Every row belongs to one group in each of 2 separate groupings. Each group adds its own fixed numbers to the row, and there is some noise. The rows also spread widely along 6 directions, which tell nothing about the answers.
Known rows, each followed by its group in each grouping:
[-12  -1 -11  -3  -1  -6   6   4 -10 -19  10   3   8  22 -11  12]  H gude
[ -3  18  -9  11   5  15   1   1 -10  11 -11  -3 -30 -18 -11  -2]  X gezot
[-15   6   8  19   8  16  -7 -11  10   2  -1  18   9  -7   5  18]  X tos
[-24  -7  -6   4 -15   7   7  -6 -10  -2  -4   2  18  17  -5  18]  Z gude
[ 14   3  -9 -12  -5  -1  -1  -2  -3 -11  -8   7   2   7  -5 -11]  H muba
[ 18   7 -10  -7  -1  -7   2  10 -17 -10  -3  -9  -7   9 -10 -18]  Z Nagup
[ 11   3  -6 -17 -12 -16   0   6  18 -14 -13  -8 -17 -10  -1 -32]  F muba
[-14   9  -4  -1  -5 -11   9  13  -6  -5   1 -26 -12  12 -12   7]  F Nagup
[ -1  -3 -22  14  17  30  -1 -11 -29  36 -19   2  -8   5  -1   7]  H tos
[ -3  16  -3  -1   0 -12  -2  15  -4 -12  13 -10 -13   1  -8  -1]  H kepep
[-14   5   5   2  -8   2   3  -5   4 -11  10   9  12  12 -10  29]  H gezot
[-16   9 -19   4 -16  16   6  -6  -7   5 -21  12  -7 -12  -2  -1]  X kepep
[ -4   8  -6   9  -8   5  -2   0  -1  11  -5 -10  -7  -3   5   0]  X kepep
[-11   6 -12  -1  -9  10   1  -6   7 -16 -19  26  -4 -20  -3  -9]  X tos
[ -3   1   3   8  13   9  -4  -3  -3  13  17 -10   1  10   3  15]  H gude
[ -3   0 -13   4   3 -16   6   1  -8  -1  -1  -5   5  21   0   0]  F kepep
[ -9   1   9   1   5   0  -5  -3   9 -13  23   4  11   6   0  17]  H gude
[  9  10  -9   1  17  25  -4 -15  -5   3  -9  33  -7 -15  -9  -7]  H muba
[  8  -7   4   9  17   9  -6 -10   0   9  18   1  15  15  10  15]  H gude
[-22   8  -2  -4  -5   2   3   7  16  -6  -3 -12 -29 -26  -5 -11]  F gude
[ 11 -19  -7  -5  -9   9  -2 -12   5  17  -5  -6  19  15  18   4]  H gude

New rows. What belongs after each?
[-14  -9  -7 -11 -30  -3   8  -3  10 -15 -10  -4  13   7   6   3]  X gude
[-45  15  -5   8 -16  10   5   3  -5 -16 -12  12 -10 -14 -22  13]  Z tos
[ 13  -1   2  -5 -10 -12  -7   6   9   1   9 -18   6  10  12  -2]  H kepep
[ 29  -7 -12 -13   0  13  -2 -15  -3   1 -12  22  13   5   6  -8]  H Nagup
[ -5  12  -7  -6  -4  -2   4   6  -7 -11  -1  -3  -8   7 -16   0]  H muba
[-13   4  -5 -12 -22  11   6  -3  -1 -13  -8   5   6   2 -14  13]  H Nagup
[  1 -14   0  -8  -7  -4   0  -7  23  -2  -3  -1   6   0  15  -8]  F gude
[  6  -6  -3   4   2  11  -5 -18   2   2   5  31  27  14   9  14]  H kepep
[  4   7 -12  -1  -2   1  -2   5 -10   7  -3  -8 -11   1  -2  -8]  H kepep
[ -5   8  12   8  12 -16  -1   4   5   0  14 -20  -2  17  -5   9]  F muba
[ 10   3  16  13  26   4 -15  -6  11   3  21   7   9   0  12  13]  H tos
[ 5  2  6  3 20  3 -7 -3  5 -8 24  8  3  1  3  6]  H gude
[ -2   5  -8  -1   8  -4   8   1  -8 -12  -1   8   1  11 -11   0]  F Nagup
[ -8   0  -1  -5 -11   3  -1  -4  15 -14   0   5   1  -8   6  -2]  X gude
[-15   2 -12  -5 -19   1   3   2  -2 -13 -21   6  -7 -11  -8 -12]  Z tos
[  1  20  -5 -17  -7  -2  -4  11   9 -20  -4   1 -31 -27 -15 -25]  H muba
[ -8   6  -1  10  -9   2  -1   3  -9  15  -2 -20  -3   6   1   6]  Z kepep
[-16  10 -28   4  15  15  10   5 -34  -1  -6   7 -21   2 -23  -2]  H gude
[  4   3  -2  -1   3  -8   0   6   2 -12  10  -8  -3   4   5  -8]  X gude
[-12  12   1  -5  -7  10  -1  -4   4 -11  -2  11  -5  -7 -13   7]  H muba
[ -5   6   5   4   6  12  -6   3   7  13   9 -22 -18 -14   3   2]  H gude
[-20  12  14   6  -2   4  -6   5  11  -6  16  -9 -13 -18  -5   5]  Z gude
[  3   2  -6   2   7   6  -5  -4  -3  -6 -11  17  -3  -9  -1 -15]  Z tos
[ -4 -14   0  -3  -9 -10   5   0  10   9   0 -29   8  18  14   3]  F gude
[-10  -6  -6   6   9   9   3  -9   1  12  -2   3   2   6   7   5]  F gude
[ -3   1  -7  -2  -9 -17   3  14 -12  -9  -7 -23  -2  16  -5  -8]  Z tos
[ 11  -5 -13  -2   7   4  -2  -1  -7   0 -10   8   0   6   3  -9]  H tos
[-12  -7   3  10  11   0   3  -6   4  10  10  -8   7  14   7  14]  F gude
[ -5   5 -13  -4   3  -3   2   5  -7 -18  -6  12  -5   3 -10  -6]  H tos
[-12 -10   4  -5 -25 -12   1  -2  11 -25  -6  10  30  18   3   9]  Z tos
[ -8  22  -5   3   4   7   4   6 -10 -17   1   9 -17 -10 -17  -1]  X Nagup
[ -3   4   6   4 -11  -7   4   3  -5  -4   9 -19  15  27  -1  25]  X Nagup
[  6   3   5   6  20  -8  -7   1   1 -15  18  12  14  11   0  10]  H tos
[ -7   5   0  -7 -12  -2   1   3  16 -21   1   1  -5 -14   4 -10]  X gude
[ -4  15   9  12   9  13  -8  -2  -4  18   2 -12 -12  -8  -7   4]  Z muba
[ -5   4  -3   9  -3  11   1 -13   2  -1  -2  22  17   1   7  11]  X kepep
[ -6  13   9  -3 -10   2  -5   6  10  -2   4 -19 -15  -8  -7   3]  H muba
[ -9   1  -7   1  11   7   2  -4   7   2  -3   6 -15 -15   0 -11]  F gude
[ -5   8   1  10  13  22  -7   3  -6  35   4 -35 -30 -14   4   4]  H gude
[ -6  17  -4   5   7   3  -4   3  -3  -5  12   8 -10  -7  -8   5]  H kepep
[-14   2  -2  12  17  24  -2 -10  -8  12   9  10   2  -1  -2  19]  H gude
[-12  21  -3   0   2   9  -1   4  -4  -9   0   4 -20 -13 -22  -1]  H muba
[-12  14  -1  -4 -20   8   2   2  10  -6 -15  -7 -18 -19  -7  -8]  X muba
[ -6   1   2  -1 -18  14  -6  -9  15   9  -3   6   8  -9  10  11]  H kepep
[ -6   3 -15  -6  -1   2   4   7 -10  -6  -2  -7 -15   1  -9  -7]  H gude
[ -5  -2 -10  12  11  14   2  -5 -20  16  -3  -3   0   9  -2   2]  Z gude
